All groups share one centre, and each spreads out both ways along 10 directions, with some noise.
In the rows, 128 means zero.
Some rows, each with its group after it:
113, 143, 131, 112, 148, 177, 126, 129, 118, 138, 141, 93, 108, 157, 129
(0)
140, 143, 100, 127, 104, 138, 107, 127, 168, 111, 143, 150, 148, 153, 109
(1)
119, 123, 130, 152, 118, 94, 157, 120, 118, 115, 133, 121, 120, 146, 103
(3)
128, 132, 135, 123, 151, 124, 162, 148, 73, 170, 148, 98, 183, 112, 129
(3)
108, 154, 110, 139, 99, 153, 112, 102, 113, 158, 120, 100, 56, 126, 132
(6)
124, 188, 84, 172, 101, 103, 87, 103, 128, 164, 166, 125, 140, 103, 129
(4)
124, 134, 135, 135, 111, 89, 175, 106, 103, 121, 141, 110, 173, 107, 131
(5)
124, 129, 119, 140, 95, 87, 127, 115, 100, 111, 150, 118, 138, 106, 142
(5)
139, 123, 130, 101, 133, 94, 151, 131, 97, 91, 157, 119, 137, 116, 160
(5)
141, 91, 163, 149, 137, 96, 131, 143, 118, 121, 138, 144, 158, 129, 113
(4)
132, 131, 116, 121, 136, 131, 113, 144, 116, 126, 137, 126, 111, 136, 125
(4)
151, 115, 116, 90, 137, 142, 152, 149, 128, 115, 114, 136, 108, 134, 131
(1)
135, 126, 115, 122, 114, 105, 161, 143, 140, 143, 145, 146, 149, 135, 150
(5)
117, 114, 134, 125, 157, 89, 122, 106, 155, 164, 119, 109, 142, 110, 120
(2)
128, 144, 114, 74, 136, 143, 148, 146, 138, 152, 144, 145, 103, 128, 133
(2)
130, 171, 122, 161, 94, 197, 117, 114, 105, 129, 120, 118, 97, 139, 107
(2)
78, 100, 142, 111, 131, 173, 122, 138, 136, 138, 103, 100, 116, 154, 175
(1)
143, 117, 86, 129, 108, 138, 130, 154, 140, 120, 104, 143, 99, 151, 123
(5)
135, 136, 94, 137, 126, 138, 170, 140, 100, 174, 106, 96, 37, 149, 102
(4)
116, 145, 109, 118, 162, 106, 172, 119, 151, 186, 135, 103, 115, 145, 102
(0)
85, 97, 125, 76, 181, 143, 133, 163, 86, 145, 133, 66, 164, 146, 127
(6)
132, 147, 126, 117, 157, 168, 159, 116, 140, 128, 122, 99, 158, 150, 118
(6)
153, 146, 147, 141, 172, 143, 149, 126, 144, 150, 146, 121, 140, 150, 111
(6)
153, 141, 117, 126, 108, 140, 171, 111, 148, 95, 104, 150, 129, 129, 112
(6)
147, 122, 100, 77, 146, 129, 173, 144, 161, 123, 119, 143, 151, 136, 141
(2)
156, 177, 116, 155, 133, 151, 151, 99, 144, 155, 118, 127, 145, 116, 122
(2)
139, 142, 118, 117, 185, 118, 95, 126, 144, 193, 130, 115, 53, 118, 87
(4)
144, 125, 134, 122, 147, 99, 132, 143, 92, 113, 139, 125, 119, 111, 101
(3)
117, 161, 103, 116, 150, 130, 136, 109, 137, 164, 118, 106, 121, 108, 139
(6)
104, 139, 151, 180, 141, 82, 163, 129, 108, 183, 161, 120, 173, 117, 130
(3)
103, 138, 118, 123, 79, 154, 104, 98, 161, 157, 138, 121, 124, 140, 136
(0)
180, 149, 103, 145, 135, 141, 146, 148, 88, 163, 113, 133, 164, 83, 156
(3)
95, 171, 102, 96, 119, 131, 234, 112, 95, 124, 117, 91, 203, 104, 144
(4)
118, 153, 138, 139, 141, 140, 117, 131, 108, 150, 166, 116, 113, 135, 140
(0)
145, 113, 135, 119, 148, 129, 111, 154, 104, 168, 143, 123, 92, 112, 160
(0)
120, 111, 130, 124, 150, 88, 99, 111, 184, 218, 156, 106, 106, 130, 152
(2)
132, 93, 129, 86, 114, 101, 195, 130, 129, 157, 132, 112, 100, 148, 127
(5)
130, 135, 111, 122, 121, 136, 164, 121, 130, 141, 118, 111, 120, 145, 121
(3)
133, 91, 130, 115, 120, 114, 153, 164, 120, 139, 126, 142, 113, 146, 126
(3)
94, 120, 108, 95, 87, 126, 151, 137, 75, 114, 127, 107, 90, 128, 127
(6)
128, 115, 153, 138, 127, 107, 167, 114, 116, 165, 127, 118, 122, 126, 114
(5)
124, 179, 125, 121, 139, 134, 155, 124, 107, 148, 140, 136, 127, 100, 114
(2)
165, 101, 134, 147, 158, 141, 117, 143, 165, 159, 103, 145, 92, 157, 109
(6)
136, 125, 112, 95, 148, 167, 112, 144, 146, 97, 131, 118, 142, 156, 161
(2)
117, 105, 153, 103, 138, 113, 165, 133, 128, 148, 128, 130, 158, 122, 107
(5)
145, 114, 126, 101, 126, 123, 144, 148, 91, 151, 136, 115, 138, 116, 122
(3)
128, 143, 129, 112, 133, 153, 94, 107, 150, 146, 114, 129, 99, 111, 130
(0)
103, 148, 141, 117, 160, 121, 104, 116, 162, 142, 142, 139, 138, 111, 134
(3)
128, 169, 105, 130, 127, 149, 141, 114, 151, 102, 129, 132, 167, 129, 146
(0)
159, 172, 89, 110, 165, 141, 151, 129, 135, 121, 132, 124, 111, 132, 150
(3)
109, 137, 118, 154, 157, 133, 149, 141, 133, 143, 127, 112, 126, 149, 158
(1)
140, 142, 119, 122, 145, 131, 144, 129, 129, 160, 134, 115, 109, 121, 147
(0)
85, 128, 145, 114, 131, 112, 110, 133, 98, 141, 162, 106, 136, 118, 127
(2)
129, 133, 86, 142, 147, 129, 100, 134, 171, 107, 131, 119, 166, 161, 136
(0)
145, 160, 117, 148, 139, 90, 134, 119, 105, 125, 150, 126, 115, 105, 123
(3)
129, 156, 111, 129, 142, 157, 71, 135, 135, 106, 146, 136, 124, 119, 154
(5)
146, 152, 94, 133, 132, 121, 172, 118, 146, 146, 96, 133, 110, 119, 133
(4)
127, 111, 134, 128, 120, 164, 105, 146, 121, 163, 124, 125, 112, 136, 138
(3)
123, 108, 160, 134, 151, 133, 80, 124, 133, 160, 132, 124, 93, 125, 105
(4)
145, 144, 119, 115, 138, 113, 138, 135, 134, 177, 144, 133, 88, 109, 152
(1)
131, 95, 140, 88, 104, 91, 158, 160, 87, 99, 154, 151, 179, 103, 152
(1)
148, 123, 130, 128, 159, 121, 123, 139, 93, 142, 130, 109, 151, 93, 153
(0)
145, 154, 113, 159, 131, 121, 112, 147, 132, 133, 170, 140, 127, 147, 143
(1)
120, 161, 104, 129, 133, 141, 93, 107, 195, 161, 136, 139, 123, 128, 152
(1)
167, 114, 159, 155, 163, 110, 163, 128, 132, 114, 97, 151, 139, 126, 71
(6)
108, 142, 133, 152, 103, 151, 137, 99, 92, 140, 143, 70, 135, 148, 131
(5)
139, 132, 125, 128, 136, 141, 129, 121, 107, 142, 118, 103, 142, 103, 150
(0)
98, 98, 142, 139, 98, 109, 140, 119, 102, 170, 119, 97, 130, 129, 88
(6)
147, 100, 159, 163, 126, 126, 111, 133, 137, 146, 130, 142, 129, 147, 101
(6)
131, 115, 126, 115, 153, 145, 150, 139, 127, 144, 100, 119, 108, 141, 98
(5)
110, 124, 115, 133, 65, 123, 163, 105, 137, 135, 107, 131, 151, 118, 134
(4)
135, 132, 120, 113, 105, 124, 134, 111, 180, 113, 109, 167, 160, 104, 160
(4)
118, 121, 108, 108, 128, 146, 146, 148, 111, 76, 118, 116, 149, 152, 147
(2)
132, 189, 118, 146, 115, 167, 139, 101, 113, 104, 101, 143, 150, 90, 104
(2)
96, 130, 135, 82, 133, 119, 106, 116, 111, 116, 156, 101, 168, 111, 131
(5)
128, 144, 110, 128, 140, 103, 129, 114, 167, 139, 126, 145, 143, 114, 108
(1)
114, 158, 94, 86, 141, 106, 195, 150, 122, 131, 152, 139, 143, 122, 160
(2)
110, 118, 139, 75, 117, 147, 131, 124, 155, 152, 112, 147, 81, 113, 159
(4)
97, 111, 93, 81, 97, 140, 138, 149, 120, 139, 136, 103, 118, 152, 159
(6)
148, 183, 124, 153, 101, 166, 166, 107, 125, 138, 130, 148, 83, 120, 160
(0)
135, 121, 135, 127, 122, 132, 139, 126, 99, 148, 125, 115, 97, 121, 123
(1)
120, 156, 123, 159, 171, 151, 91, 119, 122, 133, 139, 83, 109, 138, 152
(2)
104, 123, 121, 140, 74, 120, 120, 108, 102, 135, 101, 117, 97, 112, 110
(6)
141, 135, 114, 123, 105, 132, 132, 134, 99, 147, 143, 120, 165, 108, 142
(3)
110, 123, 126, 118, 142, 139, 159, 139, 122, 169, 129, 103, 102, 143, 165
(1)
142, 105, 153, 98, 157, 169, 114, 133, 89, 70, 105, 100, 88, 142, 120
(5)
107, 156, 99, 94, 110, 176, 148, 106, 140, 131, 109, 104, 128, 133, 144
(4)
155, 152, 92, 128, 144, 147, 120, 139, 160, 93, 136, 142, 141, 167, 94
(1)
107, 75, 145, 120, 100, 65, 87, 145, 145, 128, 133, 172, 155, 107, 95
(0)
152, 153, 104, 181, 148, 183, 81, 143, 114, 111, 176, 75, 150, 202, 133
(4)
145, 137, 123, 122, 134, 119, 147, 128, 123, 128, 128, 128, 130, 122, 100
(1)

New rows, each followed by its group:
109, 137, 90, 107, 58, 110, 193, 117, 137, 157, 120, 136, 127, 115, 154
(4)
129, 133, 129, 75, 168, 139, 118, 126, 126, 164, 122, 116, 131, 94, 118
(3)
139, 147, 139, 140, 153, 160, 127, 111, 161, 168, 107, 134, 101, 130, 124
(5)
149, 148, 120, 130, 95, 176, 94, 116, 164, 145, 135, 149, 121, 140, 147
(2)
125, 164, 76, 143, 128, 128, 98, 120, 145, 126, 103, 137, 139, 105, 108
(5)
99, 152, 103, 154, 99, 95, 110, 115, 103, 164, 164, 101, 130, 117, 125
(5)
114, 121, 108, 84, 124, 131, 145, 155, 126, 126, 156, 125, 160, 149, 163
(6)
126, 118, 100, 124, 116, 131, 136, 134, 144, 142, 101, 122, 137, 129, 140
(6)
83, 99, 129, 96, 127, 159, 152, 128, 144, 119, 78, 111, 151, 128, 183
(1)
124, 154, 135, 152, 152, 75, 134, 103, 113, 133, 135, 123, 106, 96, 87
(3)
153, 127, 109, 171, 133, 104, 197, 133, 152, 150, 82, 152, 106, 136, 123
(3)
131, 164, 117, 168, 136, 111, 183, 123, 99, 100, 144, 99, 151, 150, 122
(3)
126, 102, 88, 105, 142, 135, 107, 176, 136, 147, 125, 127, 103, 148, 170
(6)
157, 99, 150, 134, 217, 134, 136, 170, 128, 161, 139, 116, 132, 160, 109
(6)
166, 146, 103, 136, 137, 152, 142, 129, 118, 165, 107, 122, 120, 105, 141
(3)
130, 124, 128, 114, 102, 121, 118, 137, 113, 155, 146, 133, 168, 100, 143
(3)
150, 168, 121, 104, 193, 132, 144, 141, 150, 141, 164, 136, 144, 134, 160
(6)
128, 166, 111, 150, 134, 73, 148, 94, 171, 103, 129, 153, 107, 121, 117
(3)
154, 148, 126, 137, 144, 131, 137, 123, 107, 143, 112, 120, 91, 111, 124
(1)
111, 152, 130, 133, 124, 87, 157, 116, 110, 165, 164, 119, 141, 107, 124
(6)
144, 122, 131, 96, 136, 126, 135, 150, 100, 112, 155, 127, 139, 132, 97
(1)
145, 158, 72, 108, 142, 155, 133, 131, 136, 126, 90, 125, 71, 125, 120
(4)
102, 139, 135, 119, 171, 141, 127, 136, 115, 141, 141, 96, 143, 144, 127
(1)
123, 129, 87, 97, 129, 142, 173, 129, 143, 130, 98, 105, 174, 134, 140
(6)
134, 116, 89, 128, 142, 131, 106, 136, 164, 184, 136, 101, 94, 162, 152
(0)
121, 109, 158, 129, 154, 153, 83, 143, 114, 138, 160, 102, 121, 163, 113
(4)
121, 124, 114, 85, 129, 119, 143, 117, 155, 131, 123, 128, 117, 132, 115
(3)
111, 162, 132, 128, 166, 132, 148, 113, 101, 164, 149, 88, 147, 110, 151
(1)
129, 175, 93, 140, 129, 152, 140, 118, 144, 130, 175, 97, 177, 178, 117
(1)
122, 157, 130, 156, 146, 126, 143, 106, 116, 105, 129, 103, 115, 143, 108
(3)
136, 153, 116, 152, 137, 158, 113, 131, 132, 129, 129, 130, 124, 138, 144
(5)
156, 140, 137, 150, 149, 103, 119, 144, 106, 123, 139, 153, 109, 100, 122
(1)
111, 151, 131, 156, 147, 111, 99, 128, 145, 121, 138, 152, 165, 108, 162
(1)
152, 97, 149, 120, 122, 121, 156, 146, 129, 122, 139, 152, 114, 145, 150
(5)
113, 147, 120, 118, 178, 127, 92, 128, 114, 144, 112, 112, 108, 88, 125
(6)
125, 150, 118, 151, 120, 155, 81, 121, 154, 130, 140, 130, 119, 148, 128
(1)
152, 130, 104, 113, 146, 131, 169, 141, 125, 111, 114, 120, 130, 152, 92
(1)
124, 134, 134, 124, 116, 144, 84, 124, 121, 157, 144, 125, 126, 112, 137
(3)
108, 110, 160, 121, 129, 129, 70, 112, 167, 208, 172, 121, 101, 141, 134
(4)
124, 135, 89, 93, 164, 155, 120, 134, 179, 160, 114, 104, 161, 138, 158
(6)
130, 165, 141, 127, 145, 139, 127, 130, 94, 139, 146, 140, 129, 102, 107
(2)
133, 127, 117, 131, 115, 123, 124, 127, 126, 142, 127, 128, 143, 118, 145
(0)
129, 96, 99, 114, 93, 99, 184, 161, 141, 175, 136, 142, 117, 161, 128
(5)
147, 123, 122, 131, 159, 187, 137, 160, 71, 95, 128, 78, 136, 174, 152
(0)
136, 122, 125, 139, 116, 112, 99, 156, 96, 70, 117, 168, 133, 101, 117
(4)
132, 173, 106, 139, 165, 134, 119, 122, 123, 171, 149, 100, 100, 122, 122
(4)
140, 134, 116, 124, 137, 130, 126, 131, 135, 174, 138, 120, 96, 129, 148
(0)
143, 152, 90, 163, 109, 101, 144, 133, 92, 101, 112, 129, 136, 106, 102
(4)
116, 136, 109, 112, 107, 129, 177, 110, 148, 174, 124, 110, 124, 140, 143
(4)
119, 149, 145, 92, 175, 133, 91, 111, 167, 132, 141, 140, 170, 95, 143
(4)
164, 177, 100, 119, 152, 159, 191, 124, 97, 143, 147, 88, 122, 138, 139
(1)
155, 111, 89, 119, 146, 111, 118, 153, 166, 121, 117, 149, 129, 137, 142
(0)
103, 169, 117, 141, 118, 161, 108, 103, 101, 137, 142, 89, 107, 123, 143
(6)
150, 135, 122, 116, 121, 134, 110, 118, 129, 112, 116, 140, 130, 109, 105
(1)
142, 166, 120, 119, 167, 136, 146, 106, 159, 138, 125, 126, 168, 111, 128
(6)
142, 126, 132, 142, 121, 134, 125, 143, 82, 142, 169, 101, 109, 165, 74
(1)
113, 164, 128, 149, 150, 174, 91, 117, 150, 143, 143, 112, 125, 141, 159
(3)
121, 126, 150, 130, 140, 127, 105, 152, 89, 136, 149, 130, 93, 121, 133
(4)
151, 136, 129, 122, 148, 119, 146, 146, 130, 163, 159, 150, 139, 122, 137
(2)
132, 122, 116, 138, 71, 124, 136, 136, 108, 112, 178, 115, 125, 157, 187
(5)
113, 150, 120, 132, 127, 132, 136, 133, 89, 146, 130, 116, 94, 114, 128
(4)
168, 150, 116, 194, 179, 151, 109, 132, 149, 165, 113, 121, 101, 144, 134
(6)
116, 146, 112, 110, 153, 125, 124, 150, 149, 121, 169, 133, 176, 151, 146
(1)
140, 128, 135, 154, 124, 111, 101, 121, 146, 125, 131, 150, 139, 112, 124
(4)
139, 134, 126, 130, 114, 118, 120, 150, 85, 169, 174, 128, 179, 95, 162
(3)
123, 108, 171, 120, 146, 157, 151, 148, 113, 155, 152, 114, 127, 164, 127
(5)
148, 155, 105, 142, 127, 135, 141, 122, 134, 134, 121, 129, 135, 117, 145
(3)
149, 118, 126, 96, 149, 144, 139, 141, 109, 177, 123, 104, 87, 115, 156
(0)
127, 112, 149, 96, 149, 105, 165, 136, 117, 116, 86, 169, 110, 76, 127
(4)
133, 109, 116, 99, 95, 167, 95, 136, 163, 137, 114, 151, 135, 126, 158
(3)
138, 146, 129, 103, 181, 151, 81, 116, 179, 176, 139, 122, 88, 127, 131
(4)
115, 127, 125, 142, 151, 107, 94, 139, 139, 166, 166, 118, 121, 141, 131
(0)
98, 166, 68, 133, 100, 117, 139, 135, 82, 127, 136, 99, 117, 100, 190
(6)
183, 199, 116, 174, 174, 109, 124, 120, 102, 127, 172, 125, 137, 113, 71
(1)
100, 127, 155, 115, 116, 154, 139, 105, 137, 164, 146, 100, 150, 143, 150
(4)
149, 161, 106, 142, 95, 152, 119, 118, 125, 145, 172, 111, 125, 153, 123
(1)
109, 120, 135, 71, 151, 127, 106, 136, 120, 144, 111, 136, 76, 100, 110
(4)
85, 128, 139, 85, 113, 138, 144, 111, 130, 183, 141, 99, 127, 123, 128
(4)
121, 111, 145, 110, 124, 146, 120, 124, 153, 136, 125, 138, 123, 135, 145
(4)
140, 143, 141, 126, 159, 105, 133, 134, 95, 128, 142, 130, 141, 96, 111
(1)
143, 130, 185, 150, 137, 132, 102, 102, 123, 107, 132, 147, 130, 98, 139
(5)
152, 145, 85, 123, 169, 119, 90, 137, 138, 133, 110, 130, 95, 114, 77
(4)
151, 140, 121, 128, 151, 156, 97, 114, 131, 97, 88, 127, 86, 107, 120
(5)
105, 139, 145, 117, 129, 133, 55, 118, 113, 105, 176, 110, 88, 136, 115
(3)
90, 143, 85, 125, 104, 186, 146, 103, 120, 113, 104, 57, 227, 149, 149
(6)
145, 149, 126, 96, 169, 106, 148, 134, 110, 152, 144, 123, 118, 109, 99
(1)
143, 125, 124, 102, 178, 124, 162, 155, 105, 109, 131, 118, 131, 143, 93
(1)
114, 154, 131, 99, 157, 134, 210, 97, 152, 172, 119, 101, 166, 121, 153
(4)
134, 122, 130, 93, 125, 167, 123, 126, 118, 128, 113, 109, 107, 130, 125
(1)
125, 142, 103, 117, 145, 116, 131, 126, 172, 109, 127, 150, 155, 132, 123
(0)
127, 123, 118, 137, 101, 114, 215, 138, 121, 149, 141, 119, 154, 156, 160
(4)
181, 115, 133, 170, 166, 103, 174, 113, 180, 132, 91, 143, 171, 141, 108
(4)
151, 175, 125, 147, 147, 146, 179, 89, 159, 142, 116, 120, 159, 127, 112
(6)
142, 132, 97, 139, 110, 177, 57, 127, 162, 131, 134, 116, 116, 160, 172
(0)
158, 124, 153, 132, 121, 90, 139, 109, 125, 98, 129, 155, 123, 94, 154
(5)
136, 146, 102, 136, 148, 137, 166, 120, 132, 150, 106, 102, 136, 131, 132
(6)
164, 133, 127, 129, 190, 116, 150, 146, 157, 162, 140, 131, 105, 143, 136
(4)
136, 135, 126, 142, 120, 113, 77, 119, 162, 142, 158, 150, 156, 115, 134
(4)
124, 138, 127, 109, 141, 140, 124, 136, 119, 109, 150, 116, 166, 136, 121
(1)
123, 145, 115, 124, 147, 128, 152, 125, 161, 133, 126, 128, 127, 143, 145
(3)
